The same things were measured in two ways. Each way mixes the same 11 hidden numbers, adds some noise and spreads widely along 7 directions of its own, which tell nothing about the thing.
(in the rows, 128 means zero)
Some things both ways: the first way, then the second way.
[132 147 147 122 138 149 188 132 112 156 183 123 139 116 137 109 132 144
 177  70 117  84  83  79 159]
[150 189 107 115 162 126 143 118 114 168 111 108  60 107  83 141 149 150
 138 136  84 106 109]

[177 165 144 150 136 120 130 131 134 138 177 122 152 143 122 107 110 117
 144  78 137 133  86 120 111]
[139 137 169 123 134 155 167 138 123 126  98 144 140 168 117 163 127 145
 128 124 187 139 147]

[106 126 127  75 104 120 159 101 109 124 134 101 109 125 151 161 167 131
 122 178 117 157 123 208 119]
[ 66 174 103 165 118 105 120 174  48 181  42 150 119 126 140  79 137 160
  30  82  95 120 122]

[136 197 151 141 122 121 147 183 127 116 164 117 145  71 102 178 151 161
 120 121 129  95 189  79 146]
[119 120 147 128 170 146 135 110 124 125 103 128 133 107 105 110 149 167
 174 103 121 111 151]

[113 162 116 126  91  86 119 176 175 153 151 135 122  80 157 205 131 130
 112 111 123  74 177 106 112]
[109  92 171 132 109 150 134 146 151 123 127 143 149 143 143  84 137 131
 115 106 155 158 152]

[142 131 156 144 173 132 163  68 181 131 146 117 108 138  65  90 123 122
 127  99 170 159 116 127 115]
[118 174  94 160 143 136 154 122  86 158  67 139 113 131  90 170 115 140
 142  95 112 102 163]

[136 107  87 148 106 170  71 152 103 143 107 107 146 169 122  68 106  90
 142 130 105 104  88  89 118]
[152 168  81 133 124 125 117 102 118 118  55  92  62 117 129 170 194 101
 187  87 157  97 176]

[164 121 136 108 161  89 118 120  92 114 153 127 105 114  80 173 124 161
  81 129 145 206 140 190 158]
[132 199  72 101  64 162 120 136  40 172  93 153  48 139 189 138 123 147
  66 124  98 129 117]

[144 163 159 146 139 125 150 148 137  97 166 146 148 105 133 108 117 133
 156 103 142 126 106 105 107]
[128 156 125 160 116 136 158  87 125 148  98 134 114 101 115 134 137 122
 166 137 107 138 143]

[159 117 192 124 167 111 170 108 150  85 159 150 139 123 137  99 100 170
 191  68 148 104  78  99 120]
[132 155 156 143 120 123 150 104 124 111 106 116 121 134 130 125 121 110
 141 130 127 126 144]

[138 115 170  84 137 104 115  93 131 125 136 152  86 114 173 174 123 142
 133 150 151 185  91 182 115]
[ 93 123 153 128  98 130 117 123 133 121 138 134 115 125 118 113 116 129
 112 110 127 157 149]

[197 198 171 161 121 112 103 113 127 134 150 108 160 123 157 157 124  87
 153  73 153  87 111  91 102]
[128 136 152 131 112 130 119 143 110 128 118 100 144 189 147 125 126 127
  97 113 147 111 111]

[127 138 114 197 138 149  88 143 178 155  82 115 117 146  75 139 150  98
 105 128 144 114 162 103 151]
[ 96 118 172 121 133 143 103 129 115 126 149 152 104 164 125  90  60 169
  56 114  78 152  99]

[139 157 123 133 127 108 103 153 125 110 155 154 121 103 150 189 122 134
 158 117 120 130 123 160 118]
[128 114 144  98  86 146 112 105 146 134 169 164 106 128 151 139 140 134
 142 135 143 134 125]

[110 147 125 175 128 137 140 197 144 129 119 132 133  79 119 102 148 136
  90 156 120 136 173  66 159]
[103 152 168 130 113  93 126 173 167 138 187 148 100 144 182  89 105 106
  77 114  98 109 105]

[ 92 168 115 133 139 113 194 112 152 144 177 132  86 106  62 209 159 181
 145 107 105 101 172 149 149]
[142 149 127 106 153 110 126 137 136 156 133 135  98 144  88 151 152 138
 123 122 129  78 105]

[108 144 108 132 120 172  79 166 117 121  99 121 137 142 101 116 138 125
 106 170 109 134 132 159 128]
[119 129 175 114 125  95 135 109 128 131 135 117  81 140  68  77 103 133
  84 148  76 120 102]

[128 172 165 172 121 115 141 125 170 129 148 141 145 124 148 146 135 105
 141  84 147  95 125 118  95]
[143 178 132 147 140 130 153 125 121 139 139 121 142 154 117 190 128 126
 158 122 146  91 150]

[ 72  98 133 119 140 109 131 125 187 134  81 189  82 128 154  61 113  95
 105 128 132 143  76 163  96]
[145 131 160 168 168 159 164  69 157 122 115 138 113 106  86 103  89 148
 169 125  65 160 151]

[121 108 128 117 132 155 133 163 113 135 131 143 145 108 170  48  96 123
 126 119 117 118  77  82 142]
[148 135 148 106 135 138 146  91 168 131 166 117  76  89  96  99 138 141
 170 136  85 137 136]

[ 95 113 130 108  91 152 123 168 107 142 100 118 146 116 219 136 157 121
 129 162  97  98 111 131 148]
[104 132 150  99 116 139 121  75 110 121 172 122  80 116 100 128 136 161
 139 176 106 153 116]

[159 182 120 123 139 146 134 105  80 114 163  83 137 111  72 197 146 130
 130 122 136 122 155 152 152]
[111  98 115 137  70 140  91 103 123 166  88 118 129 129 111  90 152 138
 109 106 113 158 110]

[134 149 132 139 172 139 125  85 157 117 146 126  99 146  40 135 130 161
 150 120 130 151 134 166 112]
[124 134 143 154 135 119 134 122 132 131  52 119 110 124 103 112 134 126
 133  81 125 123 152]

[175 152 172 107 133 142 144  83 111 127 172 112 136 118 175  88 108 123
 171 124 133 154  64 106  92]
[ 88 134 135 134 127 112 132 129 113 145  96 129 116 106 101  94 158 158
 108 108 119 135 130]

[136 133 116 132 123 139 131 131 113 147 126 115 120 144 127 155 148 116
 103 148 136 172 103 187 168]
[130 166 129 129 117 103 168 141 139 138  97 108 107 148  99 145 121 102
 119 107 140 115 134]

[127 169 160 175 139 110 128 113 181 163 121 164  90 142 112  97 131 123
 112 114 127 147 109 119  98]
[128 168 141 149 191 147 168  92  91 127  41 107 106 116  79 125 130 175
 141 127 108 149 132]

[101 134 144 175 149 133 163 115 189 147 134 139 106 118  97 161 145 165
 145 102 122  92 162  99 148]
[110 154 145 154 113 113 120 159 159 135 111 103 117 114 158  91 134 109
 110  79 116 145 137]

[111 115  98 131 113 123 124 167 157 149 144 112 123 121 114 199 145 158
 140 116 114  84 167 122 159]
[137 127 141 131 125 131 153  74 151  99 110 129  89 134  83 153 134 114
 166 131 148 148 164]

[183 160 135 167 163 122  90 111 125 158 147 129 112 118  93  87  98 126
  95 113 126 179 121  96 115]
[136 134 156 101 118 137 149  86 108 108 109 143  94 171  84 173 123 162
 114 142 169 143 126]

[ 90 120 136 104 123 104 173 105 149  96 124 119 111 134  89 185 162 154
 104 135 141 114 160 204 134]
[133 155 118 131 160 124 130 165 112 145 123 127 143 147 138 127 140 134
 138  76 124  48 150]

Other things, the second way, with their names:
<211>: [114 178 115 154  68 101 110 138  91 177  83 134  98 137 136 103 112 107
  40 117  86 136  97]
<558>: [136 149 147 135 109 147 147 118 159 123 107  86  76 113 136 109 153 100
 142 140 134 195 140]
<551>: [122 130 124 136 144 129 137 124 124 135  82 126 102 132 112  78 139 148
 100  98 103 132 128]
<471>: [116 129 111 111 121 147 164 113  70 142  68 140 123 144 132 124 150 145
 150 138 138  91 135]
<30>: [118 117 137 142 135 179 139 102 117 147  54 131 124  83  80 119 162 169
 164 107 141 191 172]
<177>: [163 147 124 125  90 124 135 107 127 149 111  91 125 170 119 151 131  99
 148 130 131  91 111]
<556>: [134  88 175 134 106 122 145 114 173 121 159 155 174 187  99 127 105 109
 109 122 160 126 123]
<410>: [110 123 151 139 119 103 157 118 117 104  63 120 158 163  99 129 130 124
 120  92 176 112 148]
<73>: [139 106 169  88 165 120 153 100 186  98 170 102  85 108 100  79 167 130
 178 152 118 123 125]
<315>: [100 171 137 151 121 125 164 122  81 146  77 138 101 130 115 121 113 130
  95 150 109 150 130]
<283>: [107 136 162 135 118  83 149 109 176 125 180 119  81 142  94  86 104  94
  80 170  79 157  88]
<103>: [172 137 148 166 191 130 144 104 187  87  86  86  89 122 151  65 159 119
 165  83  97 130 152]
<201>: [145 155 123  97 118 140 152  77  78 129 137 159 109 170 128 173 135 159
 123 174 144  98 100]
<144>: [128 149 184 149 184 112 172 152 144 100 123 143 142 176 120 126 110 130
 104 105 153 104 148]
<376>: [153 160 156 139 148 141 188 180 179 130 109 104 116 120 164  63 107 115
 131  61 100 131 159]
<8>: [119 161 122 119 145 168 123 145  50 181  75 145  87 129 114 103 136 202
  67 129  93 145 109]
<517>: [ 85 133 132 104  58 102 148 111  78 149 105 163 121 173  82 148 108 120
  46 172 157 147  88]
<165>: [135 103 170 137 126 115 127 126 183 103 131 135 127 158 162  71 125 102
 101 105 129 137 113]
<535>: [110 107 168 113  94 132 149 148 141 119 118 119 113 133 157  72 131 114
 132 113 132 134 151]
<281>: [141 149 180 183 143 104 171 117 151 114  70 120 178 168  98 139 121 126
 112  94 167 129 137]
<149>: [ 95  84 147 135 143 209  99 132 102 142 100 171 149 131 195  81 146 186
 120 121 132 183 123]
<387>: [185 189 105 183 204 138 166 107 165 124  69  48 131  78 120  85 170 142
 211  43  75  97 172]
<491>: [135 156 123 143 106 130 128 130 147 165 111  88 109 100 128  75 147 138
 115  93  82 147 116]
<175>: [160 153 123  93 147 130 132  79 161 146 168  94  51  76 106  80 173 160
 160 150  55 127  94]
<155>: [137 143 161 173  62  69 170 142 182 134 105 102 155 173 108 113 114  41
  90 107 152 126 132]
<99>: [135 118 177 160 173 125 135 157 184  98 111 105 151 151 132 105 141 100
 147  75 158 122 166]
<421>: [157 167 123 148 143 143 111 104 148 135 133 108  72 103 152 103 132 134
 151  99  60 124 135]
<226>: [124 108 153 108 106 108 141 111 192 130 201 127 112 144  77 138 115  94
 148 146 126 122 122]
<272>: [ 88 123 137 177  45 153  90  96  66 167  44 118 153 146  91 139 126 125
  76 146 149 215 121]
<391>: [ 82 126 206 169 151 107 165 169 148 124  92 186 167 149 109  73  68 149
  38  77 127 159 137]
<198>: [156 144 146 141 132 127 158 107 173 135 141 105 134 110 109 100 140 129
 163 102 105 119 143]
<90>: [122 142 133 145 144 114 152 109 116 136  94 147 109 166 113 120 114 122
  92 153 110 126  90]
<229>: [107 142 129 100 188 151  78 203  98 140 108 125 153 126 169 114 192 195
 106  46 170  88 137]
<164>: [124  95 142 107  83 138 135 102 172 112 136  87  75 136 118 115 192  86
 157 172 174 192 133]
<76>: [112 143 128  97 113 140 114 138  99 137 127  95 103 135 157 102 165 149
 106 133 132 138 102]
<112>: [123 153 146 195 164 107 180 118 166 122  65  92 142 115  75 129 124  99
 180  84 123 130 177]
<480>: [125 145 133 110  89 143 141 132 120 156 146 147 135 134 129 146 120 145
 129 112 133 114 134]
<398>: [135 149 141 144 123 125 181 152 135 149  68 116 130 132 128  86 146 123
 112 103 134 133 136]
<75>: [101 114 150 151 146 124 101 128 149 133 147 176 137 152 147 121 133 149
  95 111 130 131 109]
<117>: [ 77 199 117 154  99 105 134 168  50 147  32 144 122 120 151  81  95 171
  15  37  99 132 142]
<95>: [135 112 163 112  35 124 135 136 144 133 140 131 136 177 158 105 123  87
  88 128 159 135 123]
<132>: [118  98 182 106 110 140 133 112 138 132 128 156 109 149  97 110 109 137
  98 156 133 163 103]
<136>: [100 187 133 122 168 119 158 133  61 145  70 124 111 115  81 101 125 197
  68 112 101 131 116]
<566>: [110 145 104 160  97 127 108 106 105 160  92 131 114 124 122 125 166 130
 108 127 123 148 121]
<457>: [130 142 108 112 169 170 178  97  93 140  94 149 150  92  93 127 160 201
 181 103 133 112 164]
<446>: [134 164 127 106 193 109 141 137 113 132 106 109 119 120 103 120 168 168
 144  94 125  60 125]
<560>: [108 146 113 114 127 128 139 127  74 137 107 147 119 132 128 105 123 156
 117  99 103  79 149]

Some of these things the first way, each followed by its name:
[157 143 140 181 118 141  76 126 141 142 145 130 126 203  82 141 133 132
 133 134 141 184  99 169 109] | <558>
[157 152 156 158 152  67 152  95 164 115 152 157 107 104 130 142 104 144
 136  81 127 128 128 129  96] | <201>
[113 135  93 144  99  97 106 128 197 182 120 129  97 124 164 182 123  90
 140 101 118  66 134 121 100] | <551>
[117 184 144 135 127  79 167 127 152 149 155 161 108  77 179 164 130 135
 136  89 100  88 133 123 105] | <281>
[132  74 105 123 125 140 139  75 137 121 111 126 115 201 156 123 115 103
 168 132 134 154  29 229 126] | <517>
[149 106 134 113 131 111 163 175 146 167 138 134 150  95 205  93 101 108
 117  72 145  92  79  78 171] | <376>
[138 138 146  82 134 111 143 111 115 124 153 138 132 100 221 182 122 108
 157 102 134 128  69 204 125] | <480>
[145 124 124 127 105 128 131 115 149 172 162  99 118 148 134 164 131 150
 151 121 119 111 121 110 133] | <164>
[164 203 155 185 166 115  89  76 159 112 122 157 109 140  80 155 108  94
 117  92 159 149 113 174  81] | <177>
[164 141 153 107 123 133 151  90  84 110 171 111 139 129 150  84 112 111
 167 112 132 141  68 112  95] | <566>
[100 118  90 136 102 140 122 170 126 133 106 141 143 129 167 113 111  88
 104 128 117  95  99 138 136] | <155>
[159 185 123 182  80  94  82 146 165 123 138 121 139 169 120 177 147  74
 156 111 147 114 125 151  72] | <149>
[185 133 148 138 132 158 122 112 113 111 164 101 153 159 123 143 122 104
 169 116 177 162  70 146 137] | <226>
[154 110 115  95 121 139 176 158 103 106 122  84 178 114 161  68 117 102
 129 117 133  90  90 109 161] | <471>
[158 139 116 128  96  77  76 119 141 111 134 142 108 170 161 229 134 108
 186 125 129 137  87 229  89] | <165>
[101  80 112 183 125 163 166 133 179 150  98 121 120 160 105  57 131 128
 124 133 130 117 112  69 159] | <283>
[133 176  92 209  81 129  88 166 138 129 129 107 135 151  94 154 162  80
 132 155 119 132 162 113 100] | <75>
[ 98 127 117 163  99 123 130 180 155 144 107 136 122 130  99  85 128 117
  84 131 128  97 146  65 133] | <99>
[117 152 128 159  88 128 102 176 177 140 125 138 145 146 165 144 140  99
 154 122 130  98 110 130  99] | <315>
[105 101  80 119 115 176 167 206  98 134 132 103 170 128 136  81 132 125
 165 103 101  52  93  78 201] | <132>
[115 107  76 142  76 125  82 188  98 138  83 105 138 165 121 100 149 102
  81 176  91 125 136 137 136] | <103>
[176 136 123 152 125 151 104 131 113 123 107 108 157 142 147  61  96  83
 115 130 137 131  84  96 122] | <410>
[159 171 154 140 132 120 111 107 116  92 161 129 143 147 119 190 133 139
 137 121 140 159 116 216  99] | <198>
